There are 4 ways to turn a row about zero (a turn may also mirror it). The second row of each pair is the first, turned, with some noise. The first 36 pairs use one turn. New pairs use 3 turns, one after the other, and a turn may come again.
(in the rows, 128 means zero)
Known pairs, each followed by its turns in order:
[149 158 130 145 183 135 165 141]
[186 154 133 141 119 109 164 131]
A

[108 137 101 152 106 164 121  97]
[ 76 128 143 143 113 119 159 128]
A

[152 156 156  70 113 131 116  97]
[117 125  94 111 146  84 102 174]
A

[112  76 148  74 158  64 159 129]
[177 105 106 175 155 163  61 135]
A

[ 52 150 105  82 119  57 127 134]
[117 140 155 145 169 203  89 190]
A

[141  67 146  96 136 138  96 100]
[156 174  81 146  97 105 148 133]
X

[163 144 110  96 145 218  68 140]
[206 125 126 146 137 135 191  60]
X

[129  92 189 130 149 126 128 146]
[114 170  80 137 167 133 134 141]
X

[ 78 139  84  90 115 127 132 108]
[102 125 132  82 130 122  70 135]
H

[117 109 102  86  81 152 103 153]
[107 113 181 106 113  80 113 122]
H

[102 160 144 160  99 151 170 137]
[144 147 130  91 190 131 146 108]
H

[110 107 157 106 147 144 105 112]
[137 140  84 133 116 132 159 134]
X

[169 136 152 133 173 129 154 182]
[205 134 113 105 127 120 151 113]
A

[120 112  98 108 143 129 123 114]
[130 120 127 154  97 113 141 128]
X

[107 134  97 142  81 104 158  87]
[ 76 172 122 166 136 149 119 127]
A

[ 95  65 149 133 110 129 167 156]
[ 99 178 123 168 134 163 119 170]
X

[ 84 118 148  87 162 150 129 144]
[111  74 138 124 168 140 118 107]
Z

[154 171  67 128  52 180 143 139]
[137  99 159  54 125  99 128  45]
H

[122 111 144 114 115 179 142 162]
[126 136 183 106 138 125 163 141]
H

[107 154 145 125 124  97 107 110]
[151 118 106 135 142  89 143 117]
Z

[137 127 115 118  74  94 114 159]
[141 142 141 139 124  66 106  98]
H

[113 121 111  83  64 170  84 143]
[200 143 159 133 103 162 174 154]
X

[ 92 107 128 120 146 130 126 125]
[117 118 101 152 117 138 142 147]
X

[102 132 131 164 149 131 168  97]
[142 127  85  99 161 156 136 149]
H

[161 108 142  83 135 127 114 118]
[114 115 134  90 123 104  88 144]
Z

[ 86 145 136 175 106 194 154 158]
[113 129 170 149 120 174 199  96]
Z

[129  85 115  72 134 140 112 122]
[122  67 116 148 163 123 109 131]
A

[159 176 141 158 167 156 114 109]
[129 102 108  99 151 126 123  61]
X

[140 158 154 138 103 185  83 154]
[109 138 150  68 131 129 191 124]
Z

[ 99 150 150 130 166 102  88  72]
[127 125 105 149 188  65 134 132]
Z

[159 137 152 153 112  81 115 157]
[156 144 113 183 134 101 132  97]
H

[165 178  88 177  93 171 123 126]
[150  76 127  95 141 132 153  47]
H

[120 170 102 108  98 145 164 103]
[118  91 141 160  87 114 154 158]
Z

[162 110 121 114 139 123 151 103]
[105 136 130 137 111 118  88 143]
Z

[184 117 139 155 104 136 165 141]
[105 168 134 119  68 141 117 113]
Z

[ 96 135 120 203 134 108 159 138]
[139 179 161 143  86 168 146 102]
A

New pairs. What belongs after each?
[130 118 151 155 120 118  86 109]
[141 121 126 158 143 149  88 145]
Z X A

[115 142 117  70 166  92 170 162]
[157 165  84 172 152  94  90 116]
A A A

[122 170 177 116 120 107 148 129]
[106 129 121 122  96  93  79 128]
A H A

[ 91 195 120 124  99 129 104 105]
[163 156 136 103 146 139 127  59]
H A Z

[151 102  97 127 144 132 131 100]
[121 103 151 169 125 126 144 135]
H A A

[187 127 124  48 173 158 102 128]
[161  30 115 128 109 121 144  86]
Z A A

[156 146 113 173 134 141 105 145]
[131 118 114 109  96 120  77 134]
H A X

[180 109 125  94 142 143 134 108]
[132 158 160  89 125 135 148 162]
X A A

[116 136 109 134 120 100 160  73]
[167 113  89 135 162 111 119 102]
X H Z

[ 96 111  84 116 108  86 133  71]
[144 147 188 169 122 144 157  86]
X X H

[127 171  87  88 139 182 126 162]
[ 83 106 127  99 174 149  76 105]
X X H

[ 99 150 104 138 189 169  82 122]
[177  97 126  78 117 155  78 133]
X X X

[123 149 130  99 136 129 162  89]
[127 103 117 136 134 177 118  99]
H A Z

[104 107 103 124 135  99 140  84]
[121 115  99 118 136  80 111 158]
X H X

[159 141 114 130 111 103 156 117]
[106  99 144 136 124 101 143 124]
A H A

[ 97 126 168 127 114 134 125 152]
[107 149 148 129 117 138 171 127]
X H H

[163 132 176 151 129 129 120 135]
[139 118 116 147 170  95 155 128]
H H A

[100  96 104 147 108 145 144 199]
[135  99  58 138 155 157 145 165]
A H A

[163 141  64 119 155 128 140 202]
[102 138  57  99 170 141  75 151]
A X H

[147 103 131 114 110 120 139 121]
[111 116 118 129 143 132 150 144]
H A Z

[137 134 137 125 107 170 129 121]
[132 138 147 142 162 107 138 130]
A X H

[ 79 117  89 135 165 146 150 129]
[ 73 153 131 128 125 100 162 102]
X Z Z

[197  80  90 103 137 184 114 104]
[137  46 105 192 134 144 120  90]
A Z H

[164 149 136 187 134 184  86 132]
[ 71 174 153 146 107 124 131  70]
H A A

[126  89  96 150 139 128 108 126]
[113 111 122  97 137  86 135 140]
H Z A

[157 150 154 126 101  88 122 144]
[159 137 160 126 103 110 102 158]
A Z H

[173 140 152 142 150 128 136 133]
[ 95 104 152 115 132 135 158 130]
X H A

[133 142 104 150 167 130 159 136]
[133 120 102 163 134 169 138 127]
X Z H

[158 113  70  73 136  97 147 164]
[113  68 152 129 154  99  84  76]
X H X

[192 140  87 161 137 104 115  76]
[ 55  64 119 108 118 125 142 113]
Z A Z

[110 137 155  86 111 216 138 168]
[175 147 126  79  76 188 142 166]
H A Z

[153  95 122 183 127 154 131  74]
[112 168 137  93  64 156 119 126]
H X A

[105 100 126 138 118  96 136 111]
[103 149 122  95 127 147 118 112]
X X Z

[ 88  95 131 107 156 103 144 108]
[115 165 134 104 151  91 117  94]
H H Z

[128 156 114 171 120  94 134 134]
[152 112 128 172 114 134 101 112]
A Z Z

[113  92 163 139 154 139 114 176]
[141 181 115 103 139  87 106 127]
A H H

[183 118 156 159 125 108  59 168]
[217 133 165 121 151 159 148 125]
Z A A

[122 115 120 111 185  91 131 173]
[164 127 141 157 177 100 105  93]
X H X

[114 143 111 160 125 185 129 100]
[121  88 130  95 106 162 153 160]
A X A

[112  96 160 149 111 117 115 131]
[133 145 154 130 145 163 105 144]
Z Z A

[123 125  92 102 142 146 133 118]
[100 125 136 112 113 157 145 133]
Z Z H

